All rows are made from the same 12 directions, up to rounding. Whole rows:
(in the rows, 128 means zero)
[[120 147 143 121 170  84 141 105 114 216 172 116 140 117 133  84  79]
 [ 96 152 123 148 159 101 135 107 158 117 138 158  86 145 113 110  99]
 [149 181 132  98 167 122  88 111 187 153 144 161 118 118 124 153 151]
 [100 115 103 118 115 118 141 160 134  84 107  97 138 134 113 142  46]
 [135 115 125 100 128 129 161 153 100 155 115 121 129 167 146  86 155]
 [134 147 115  92 139  75 140 117 158 167 105 125 120  73 147 167  80]
 [129 139  36 122 139 119 186 156 128 111 128  97  65 136  97 133 151]
 [ 86 129  95 177 160 141 148 137  94 110 155 123 126 169 121  78 124]
 [139 125 139  97 134 126 131 136 130 146 141 120 130 166 118  92 131]
 [149 112 134 124 119 117 116 149 140 145  78 116 125 121 142 114  84]
 [131 119 124 102 167  96 179 178 111 213  93 122 128 131 172 127 104]
 [ 86 136 160 127 161 100 133  84 147 146 128 165 140 108 164 156 105]
 [154 142 142 105 113 164  95 178 155 132 112 105 126 153  92 126  95]
 [ 84 123 174 195 127 154 100 145 124  78 117 173 137 158 129 124  92]
 [162 137 146  73 144 104 114 114 177 184 129 113 119 112 117 144 103]]

The start of a row, then its end:
[135  53 123 166 132 124 159 188  64 146  68 115 169 130 196]	[119 123]
[113 113 108 119  87 106 163 162 107  94  70 123 116 133 145]	[111  87]
[109 140 113 130 153 107 170 163 114 160  91 149 106 141 163]	[113 119]
[178  96  81 113 197 109 128 136 132 156 162 122 146 151 149]	[120 211]
[122 138 124 196 131 139 149 163  96 140  93 165  82 137 146]	[101 155]
[131 135 134 123 132 125 143 154 135 163 117 113 100 137 110]	[117  91]
[152  84 100 188 184 127 129 194 125 144  94 132 123 136 154]	[147 132]
[135  49 106 128  82 102 184 181  88  60  93 115 120 158 131]	[129 130]
[106 128 129 138 121 100 137 134 125 118 127 124 133 105 123]	[144  62]
[134  83 216 157 131 157 102 137 140 151 111 143 130 163 126]	[123 111]
[130 154 115 161 171 161 126 150  95 167 208 118 158 116 109]	[162 171]
[194  81 124 105  85 137 101 147 120 105  86 110 147 140 144]	[ 97 170]
[125 153  94 117 112 107 149 148 147  78 107 158  71 156 110]	[111 141]
[107 111 154 143  87 108 144 105 137 106  78 137  86 118 127]	[115  76]
[145 142 135 150 132  88 101 118 128 156 139 131 143  77 133]	[125  77]
[154 165 138 171 120 139 127 169 144 176  67 158  61  81 132]	[168 128]
[123  59 157  83 113  98 142 119 105  88 174 114 210 129 139]	[178 126]
[152 171  62 113 129 117 128 110 145 158  95  99  80 107 126]	[ 74 125]
[158 111 141 119  88 137  83 106 138 101 120 106 148 117 115]	[110 115]
[147 165 136 138 144  82 131  89 103 178 203 153 110 130 112]	[ 51 159]
[169 144  98 109  88 152  59 152 179  73  83  92 115 147  84]	[82 75]
[147 122 176 138 135 121  90  74 131 139 152 170 150 121 152]	[113 182]
[162 103 106  79 124 143 124 154 155 143  83  82 140 115 137]	[167 121]
[120 136 153 161 133 150 101  92 122 127 161 135 117 171 104]	[ 47 137]
[101 176 146 107  88 181 136 141 114 138 108 122 123 132 120]	[129 125]
[156 111 139 123 138 122 142 128 137 159 187  97  96 145  66]	[124 130]
[121  79 128  98 105  94 142 100 135  78 108 123 136 144 141]	[114 115]
[130  67 131 149 140 110 168 130 117 143  80 133 108 125 168]	[141 144]
[ 95 131 142 105 126  57 196  90 140 147 110 161  64 124 139]	[118 103]
[101 173  76 103 110 138 167  85  91 158 143  76 103 138 113]	[ 32 126]
[115 109 100 117 102 169 137 146 110  95 130  67 150 137 102]	[138 107]
[154 116 155 147 127  95 108  83 146 163 149 118 120  65 114]	[155  96]
[ 92 136 161 159 117 143  94  94  92 140 125 123 197  90 167]	[111  77]
[131  71 151  92 120  98 194 119 125 178 115  88  92 140 118]	[123 100]
[130 129 141 151 137 147  96 151 144 103 140 136 129 157 102]	[121 111]
[109  86 131 179 122  89 143 105 103  88 152 138 127 119 124]	[120 106]
[145 137  84 128 132 115 124 131 143 126 146  88 104 123  86]	[107  94]
[126 125  92 126 118 127 136 109 113  86 162 113 122 154 104]	[ 87 156]
[158 102 118 151 140 111 112  70 149 135 135 121 104  97 127]	[127 158]
[124 115  93  79 109 119 146 107 138 101 106  97 131 126 135]	[129 125]
[ 98 124 118 125 166 176 124 102 133 138 159  90 149 160 115]	[117 134]
[154 102 122 190 108  95  77 129 132  62 140 139 145  83 113]	[151  90]
[116 123 173 180 120 135 103 133 110 109 171 147 146 129 103]	[132 104]
[179 148 100 131  76 123 103  97 153 127  94 103  74  69 102]	[118 127]
[138 112 120 154 154 121  82 110 153 115 116 129 153 106 146]	[138 106]
[165  71 126 164  88  89 135 131  85 145 114  83 136  80 130]	[101  76]
[ 99 158 103 137 145 144 160 118 120 160 131 117 115  87 135]	[177 136]
[153 121 162 140 128 133 144 171 114 187 125 133 130  82 135]	[207 137]
[139 122 109 197 147 167 104 112 115 137 132 118 120 109 129]	[122 165]
[136 122 122 108  99 153 142 106 154 116 101 110  77 131 105]	[139 155]
[109 207  80 122 164  99 144 120 124 161 185 137 125  80 120]	[157 127]
[136 138 118 136 125 172  90 110 166  91 140 116 122 115  94]	[176 150]
[139 135 110 116 135 140 142 160 142 172  66 106  96 129 140]	[118 105]
[119  89  97 143 154  76 159 180 111 105 110 135 135 154 149]	[113  86]
[119 112 148  98 123 115 144  99 170 144  97 110  96 118 119]	[151  83]
[102 141 168 119 106 144 120 133 128 114  98 154 133 158 141]	[101 108]
[155 128 158 146 216 128 131 133 191 241 125 136  56 142 112]	[144 128]
[151  71 166  91  91 103 143 171 120 111 122 113 148 152 115]	[138  92]
[107 123 146  79 126 135 149 126 101 133 100 154 159 186 184]	[ 70 172]
[ 83 139 131 180 150 153  96  83 135  94 129 154 150 110 151]	[146 128]
[136 161 136  83 113 134 119  60 170 181  80 111  85 108 137]	[ 88 121]
[102 158 111 108  65 121 168 100  90  86 110 148  93 150 134]	[ 56 166]
[ 99  96 162 146 178  83 159  94 137 148 150 164 104 164 139]	[103 122]
[201 157 128 107 136 181  59 157 176 184  97 101 135  94 121]	[168 148]
[ 68 135 113  75 146 144 132 101 145 104 128  96 174 156 138]	[123  78]
[ 95 187 131  89  73 177 134 139 128 134  60 112 115 121 135]	[117  91]
[133 137 111 114 154 108 147 138 151 154 157 107  95 136  89]	[132 102]
[177  94 127 160  81 143  87  80 121  91 118 120 115 117 121]	[ 80 183]
[ 86  90 138 146 149 139 126  99 141  87 132 122 137 170 124]	[111 103]
[ 97 101  98 154 162 150 109 106 153  84  84 121 125 177 148]	[ 76 112]
[123 174 145 151 111 145  92 114  84 161 116 145 170 103 171]	[ 68 129]
[ 73 186 121 109 157 155 104  96 182  66 121 189 123 159 141]	[155 162]
[147  86 109 134 147 139 136 108  95 141 177  93 163 129 130]	[126 185]
[119 167 171 111 105 171 122  88 120 155 157 141 131 115 121]	[143 182]
[136 157 111 107 102 143 115 132 117  98 153 131 155 109 121]	[156 165]
